There are 4 nested groupings, the coarsest first. Each group lies inside one group of the grouping before and may be the whole of it. The rows also spread widely along 12 directions, which tell nothing about the answers.
Known rows, each followed by its group in each grouping:
[ 1.72  0.94  0.82 -0.48 -2.00  1.76  0.04  3.02 -0.11 -0.10  1.43  0.67
 -1.43 -0.96 -0.37  1.73  0.12  0.51  1.75 -0.77  0.64 -1.39  0.76] : folep J226 mizon J44
[-1.37  0.53  1.71 -1.76  2.05 -1.44  1.62  0.51 -3.16  3.05  0.74  1.04
  1.67 -0.72  1.40 -1.64 -0.32 -0.03  1.80 -0.63  1.81 -1.50  0.83] : folep J226 Zof J303
[ 0.73 -1.47 -2.47 -0.07  1.13  0.22 -2.31 -7.65 -0.46 -2.04  0.16  0.69
 -0.83 -0.77  0.47 -1.06  2.74  1.34 -0.62 -0.73  2.31  0.76 -3.13] : folep J256 bozez J147
[ 1.17 -2.46 -0.86  1.09 -1.94  0.96 -0.64  0.49  2.05 -1.84  1.24 -0.16
 -3.25 -0.66 -1.00  2.74  0.34  1.01 -2.61  0.51  0.57  0.69 -1.37] : folep J226 mizon J696
[ 2.72 -0.91 -1.33 -1.84  1.21  0.76  2.62 -0.56  2.79 -0.22  1.17  2.23
 -3.43 -0.14  1.83  0.91  0.02 -2.43 -1.78 -0.98  0.37 -1.65 -1.42] : folep J466 Sek J241
[ 0.90  1.24  0.78 -1.36 -0.75 -2.19  0.01  0.17  0.07 -0.29 -1.25 -1.82
 -2.07  2.59 -0.93  0.12 -0.26 -1.89 -0.33 -0.32 -0.66  1.90 -1.16] : dira J974 vev J496
[ 3.10  1.76  1.85  0.00 -1.06  1.19 -0.01 -0.61  2.97 -0.52 -0.93 -0.48
 -3.96  1.48 -1.07  0.47  0.37 -0.02 -2.38 -0.93  1.77 -0.10  0.06] : folep J689 kun J714
[-0.93  0.34  0.16  0.56  1.50  1.94 -1.18 -0.04  2.47 -1.01 -0.13  0.01
  1.93  0.99  1.13 -0.43  1.90  0.66 -1.25 -0.21 -0.37 -0.60  1.84] : folep J256 bozez J197
[-0.37  0.81  2.32  1.28  2.35 -0.67  1.63  0.39 -1.34  2.34 -1.50 -0.85
 -0.67 -0.08 -1.26 -0.43 -0.87  2.00  1.18  0.40  2.22 -0.34  2.19] : dira J277 Naluf J877
[ 0.61  1.48 -1.80  0.43  1.58  2.12 -0.66  1.27  2.30 -1.95 -2.43 -0.12
 -0.46  0.62 -0.33 -0.32 -1.00 -0.35  2.99 -0.90 -2.63 -0.80  2.52] : dira J974 vev J771
[-0.62  1.49 -2.00 -0.92  1.53  2.66 -2.69 -2.01  1.20 -2.33 -2.12 -0.34
  1.74  1.27  0.43 -1.62 -1.90  0.92  0.18 -1.51 -1.14 -0.38  1.09] : folep J226 mizon J44
[ 0.33  1.64  1.35  1.28 -1.30  1.65  2.36  2.57 -1.54  3.05  0.66  0.56
  2.55 -3.26  0.10 -0.09 -2.83  0.42  0.11 -1.47  1.19 -4.85  1.46] : folep J689 kun J714
[ 1.93 -1.21 -0.77 -2.80 -0.65 -0.77 -1.04 -3.17 -0.14 -1.67 -0.11  0.45
  0.35  0.98  1.33 -1.62  0.02 -2.44  1.05 -2.02 -1.09 -0.31 -0.20] : folep J226 Zof J303
[ 0.95  0.45  2.13  1.57 -0.63 -1.00  0.29 -0.88 -0.90  0.48 -2.42 -2.08
 -1.83 -0.33 -2.22 -0.53  0.29  1.07  1.38 -0.51  1.12  1.06  0.96] : folep J689 kun J714
[ 1.71 -0.50 -2.52 -3.12 -1.40  0.77 -1.38 -0.03  0.58 -3.04  0.34 -0.32
 -1.79  1.33  0.28  1.27  0.38 -1.67 -0.09 -1.35 -2.07  1.04 -2.21] : folep J256 bozez J197
[-0.91 -2.19  2.07  1.13  1.94 -1.85  1.91  2.88  2.57  0.42 -1.90 -1.32
  1.16  1.39  0.48 -1.07  0.22 -2.23 -0.07  0.07 -2.76  0.39  4.22] : folep J256 bozez J197
[ 0.07 -0.62 -0.15  1.88  0.21  0.67  0.20  0.21  1.14 -1.06 -1.09 -0.33
 -0.25 -0.91 -0.20  0.49  1.57  0.34  1.85 -0.13 -1.10 -0.07  1.49] : folep J226 mizon J44
[ 0.48  0.11 -1.55  1.94 -2.68 -0.15 -2.89  0.26 -0.06 -2.33  0.45 -0.28
 -0.13 -1.62 -1.33 -0.38  1.13 -0.59  3.28 -0.35 -1.24  0.49 -0.96] : dira J277 Naluf J877
[ 0.10 -1.68 -4.38  0.08  1.50  0.00  1.60 -4.90  0.19 -1.93 -2.40 -0.54
 -1.87 -1.24  0.26  0.84  0.30 -0.53 -1.59 -0.77 -1.44  0.54 -3.98] : folep J689 kun J714
[ 2.83  0.59  0.78 -1.56 -3.52  2.15 -3.52  2.00  1.89 -2.24 -1.03 -2.31
  0.71  2.90 -2.05 -0.26 -6.14 -0.19 -1.58 -2.02 -1.48 -0.93  3.27] : dira J974 vev J771
[-1.77  4.02  1.32  3.22 -0.69  0.01 -0.43 -1.37 -1.66  1.36 -4.25 -3.32
  2.67 -0.01 -2.11 -1.87 -2.58  1.57 -0.25 -0.72  0.17 -0.20  0.51] : folep J226 mizon J696
[-0.76 -2.62 -1.65  0.52  2.46 -1.58  0.85 -2.82  0.20  1.00  0.55  0.57
 -2.34 -0.73 -0.26  0.16 -2.60  0.94 -4.23  0.79  2.80  0.03 -2.76] : dira J974 vev J496
[ 0.48 -1.44 -3.43 -3.59  2.96  0.75 -0.29 -0.87 -0.58 -0.61  0.55  2.23
 -1.31 -0.66  1.19 -1.32 -3.64 -0.59  0.53 -1.75  0.28 -1.35 -1.04] : folep J256 bozez J197
[-4.32  3.61  0.03 -1.21  1.36  1.07 -1.05  1.82 -3.16  0.89 -2.06 -2.65
  3.50  1.12 -0.53 -0.53 -1.40  2.49 -0.46 -0.26 -0.31  0.98 -0.48] : folep J689 kun J714
[ 2.57  0.59 -0.80  1.82 -3.28  2.25  0.17 -0.78 -0.35 -0.44  0.38 -0.27
 -0.41 -2.52 -1.13  1.67 -0.54  0.81 -0.38 -1.31  0.71 -2.56 -1.04] : folep J256 bozez J147
[ 0.09 -0.97 -0.48  1.90  1.52  1.36  0.96 -1.37  1.65  0.42 -1.01 -0.17
 -2.53 -1.20 -1.09  0.77 -1.83  2.44 -3.86  0.16  2.42 -0.70 -0.61] : folep J689 kun J714
[ 0.86 -2.60 -0.56  0.78 -0.16 -1.45  1.37  1.74  2.28 -0.13  1.01  0.04
 -4.11 -0.10 -0.79  2.15 -0.91 -1.00 -2.83  0.99  0.30  0.62 -1.48] : dira J974 vev J496

New rows, each followed by its group in each grouping:
[-0.95 -4.36 -0.19 -2.90  1.05 -1.79  2.56 -1.44 -4.06  0.38  0.48 -1.58
 -0.59 -0.22  0.33  2.87  1.93  1.54 -0.63  0.38  0.47  1.96 -1.74] : folep J689 kun J714
[ 0.49  1.20  0.10 -0.83 -1.38  0.85 -4.45  2.25  1.28 -2.40  0.88 -0.27
 -1.05  1.55 -1.08 -0.51  0.37  0.22  2.33 -0.32 -0.28  1.37  1.07] : dira J974 vev J496
[-1.90  3.61 -0.71  2.50  0.71  3.45 -1.36  3.12  2.25 -1.25 -0.72 -0.70
 -1.41 -0.11 -0.92  1.77  2.83  2.70  0.21  1.12  0.12  1.16 -0.48] : folep J466 Sek J241
[ 1.19  2.09 -3.52 -4.06  0.07  0.04 -0.54 -0.57 -1.54 -1.36  0.50  1.16
 -1.85  0.48  0.69 -0.07 -1.26 -2.25  1.81 -1.63 -0.93 -0.20 -3.93] : dira J277 Naluf J877
[ 0.38  2.96 -0.35  1.55 -2.80  0.93 -0.41  1.35 -1.38  1.23 -0.98 -0.47
  1.34 -2.21 -1.33 -1.26 -4.97 -0.35  0.05 -1.76  0.13 -2.99 -0.64] : folep J226 Zof J303
[ 1.23  2.50 -0.42 -2.14  2.16  0.45 -0.45 -1.73  0.36  0.04  0.85  3.33
 -1.37 -0.35  2.23 -2.38  2.78 -1.57  3.86 -1.51  1.30 -1.49 -0.36] : folep J226 Zof J303
[ 1.42 -1.97 -1.64 -0.32 -2.44  1.51 -1.42  1.04  0.09 -1.18  1.94  0.64
 -2.16 -1.72 -1.06  1.62 -3.20  1.16 -1.48 -0.66  1.13 -0.94 -1.40] : folep J226 mizon J696
[-2.02 -0.31 -2.66 -3.26  2.35 -0.41  1.82 -0.83 -1.63  0.64 -0.45 -0.35
  1.92  0.89  1.82  0.15 -2.48 -1.17 -3.39 -0.89 -1.20 -0.55 -2.87] : folep J256 bozez J197
[ 0.77  1.83  0.62  1.05 -1.16  1.07 -1.99 -2.04 -0.02 -0.43  0.49  1.19
  2.44 -1.31  0.89 -2.32  1.84 -0.34  3.11 -1.59  0.63 -2.10  1.25] : folep J226 mizon J696
[-1.08  2.67  0.81 -1.72 -1.01  0.84  2.24  5.04 -2.68  1.60 -0.29 -1.45
  0.89 -0.25 -0.25  2.08 -0.52  0.14  0.95 -0.64 -1.15 -0.82 -0.27] : folep J689 kun J714
[-2.12  1.03  0.27 -2.84 -1.98  0.20 -0.34  3.71 -1.80 -0.68 -0.46 -3.37
  1.92  2.41 -0.42  2.16 -0.62  0.03 -2.43 -0.24 -2.37  1.87 -1.29] : folep J689 kun J714
[-0.77  1.24  1.04  0.55 -1.27  1.13 -1.22  1.86 -0.32 -0.19  0.28 -0.75
  1.57 -0.57 -0.30 -0.06  1.18  0.84  0.87 -0.52 -0.05 -0.47  0.93] : folep J689 kun J714
[ 0.55  4.79 -1.45 -1.60 -3.17  4.12 -3.40  5.00 -0.16 -1.75  0.39 -1.01
  0.22  1.02 -1.80  1.41 -4.09  1.17  0.12 -1.26 -0.94 -1.08 -0.56] : dira J277 Naluf J877
[-2.65 -0.74 -2.05 -0.05  1.61  2.62 -0.40  4.19  2.15 -0.93 -0.71 -0.75
  0.61  0.12 -0.25  1.07 -3.89  1.44 -3.65  0.14 -1.62 -0.43  0.73] : folep J689 kun J714
[-1.05 -1.32 -0.69  1.01  0.75  0.37  0.30 -0.06  1.40 -1.12 -1.81 -2.61
 -0.27  1.74 -1.18  1.91 -1.42  1.36 -3.99  0.94 -0.95  1.38 -0.11] : dira J277 Naluf J877
[-2.63 -0.80 -0.83  1.21 -1.46  1.75 -1.60  3.83  0.48 -1.32 -0.07 -2.21
  3.56 -0.23 -0.51  0.96 -1.93  0.97 -1.52  0.20 -2.51  0.17  1.18] : folep J466 Sek J241
[ 1.49  3.20  2.18 -0.12 -3.30  1.83 -1.22  0.71 -0.92 -0.79 -0.87 -2.26
  0.26  1.29 -1.35  1.59  1.53  1.41  1.13 -0.91  0.18  0.31  0.79] : folep J226 mizon J44
[ 0.77 -2.69 -0.42 -0.22  0.40 -0.05  1.45 -0.31  2.69 -0.74 -1.25 -1.37
 -2.47  1.14 -0.59  1.31 -2.54 -0.31 -5.54 -0.16 -0.29  0.49 -0.53] : folep J689 kun J714
[ 1.29  0.46  1.84  0.96 -1.47  2.07 -1.45  0.82  0.31 -1.11 -1.94 -2.59
  0.60  0.82 -1.85  0.18 -1.17  1.99  1.18 -0.90 -0.30  0.25  3.60] : folep J466 Sek J241
[-0.38  1.32  1.15  0.81 -0.32  0.37 -2.62 -0.73  1.80 -1.34 -1.19 -1.68
  0.08  1.89 -0.76 -1.34  0.75  0.47 -1.07 -0.16  0.36  1.81  0.60] : folep J466 Sek J241
[-0.48  1.20 -2.38 -0.73  1.67 -0.48 -1.97 -4.78  1.07 -1.22  0.40  1.35
  0.43  0.70  1.65 -2.04  1.61 -1.36 -0.80 -0.61  0.70 -0.07 -2.96] : dira J974 vev J496
[ 0.95 -0.44 -0.01 -1.43  0.21  1.05 -0.80  3.51 -0.14  0.16  1.92  2.05
 -2.47 -1.39 -0.27  0.03 -2.18  0.61  2.40 -0.75  1.46 -1.16  1.15] : folep J226 mizon J44
[-2.52 -0.95 -2.44  1.92  1.99  0.79 -0.99  1.44  0.49 -0.54 -0.12  0.78
 -1.25 -2.74 -0.68 -0.37 -0.68  1.77  0.46  0.52  0.43  0.27 -1.00] : folep J689 kun J714
[ 0.18  1.41 -1.07 -2.30  0.82  0.69 -0.24 -0.09  0.74 -0.08  2.85  2.98
 -1.53 -0.77  2.17 -0.19  3.18 -1.20 -0.01 -0.68  1.63 -1.02 -2.90] : folep J689 kun J714
[-0.66  1.05 -1.35  2.66 -2.30  0.56  0.59  1.53  1.57 -1.84 -1.97 -2.05
  0.71 -0.41 -0.55  1.87  1.42 -1.33 -0.21 -0.06 -3.76  0.44 -1.00] : folep J226 mizon J44
[ 0.90 -1.63  2.07  1.02 -2.19 -1.60  1.06 -0.59 -2.15  1.42 -0.35 -1.14
  1.92 -1.47 -0.52 -0.73 -1.36 -0.54  0.88 -1.04  0.18 -1.54  1.64] : folep J226 Zof J303
[ 2.08 -1.64  0.55 -0.97 -0.81  2.13 -0.19  1.59  1.83 -0.53  1.47  0.26
 -1.76  0.20 -0.27  1.34 -2.36  0.88 -2.42 -0.64  1.33 -1.13  1.27] : folep J466 Sek J241
[-0.95  4.74 -0.30 -1.02  1.84 -0.03  0.31 -4.27 -2.79  0.15 -4.23 -2.57
  2.31  2.29 -0.05 -1.01  1.47  0.52  2.25 -1.09 -0.88  0.71 -0.68] : dira J974 vev J771
[-3.28 -1.46 -2.80  1.09  1.61  1.31 -3.00  0.57  1.94 -2.34  1.19  1.01
  0.87 -1.36  0.83 -0.54  2.03  1.13 -0.59  0.68 -0.58  0.91 -1.14] : folep J689 kun J714
[-0.82  2.87 -2.19 -0.13  2.34  1.17  1.95  0.03  0.41 -0.60 -2.50 -0.87
 -0.91  0.95  0.35  1.79  1.66 -0.10  0.99  0.07 -2.00  0.27 -1.32] : dira J974 vev J496
[ 1.21 -0.96  0.88 -0.64  1.48 -0.73  2.29 -1.03 -0.32  0.19  0.26  0.63
 -1.60 -0.25  1.17  1.10  5.21 -0.61  2.58 -0.16  0.25  0.25  0.37] : folep J256 bozez J197
[-2.28  0.04  0.57 -0.42 -0.80 -2.24  0.94  1.93 -0.32 -0.05  0.33 -1.20
  1.75  1.03  1.26  0.74  3.37 -2.35 -0.17  0.51 -2.44  1.58 -1.30] : folep J226 mizon J696
[-1.03 -1.72 -1.35  0.23  2.95  1.32  4.31  1.51  1.21  1.85  1.16  1.19
 -1.55 -1.53  1.38  2.76 -1.09  0.89 -4.45  0.87  1.35 -1.81 -1.48] : folep J466 Sek J241
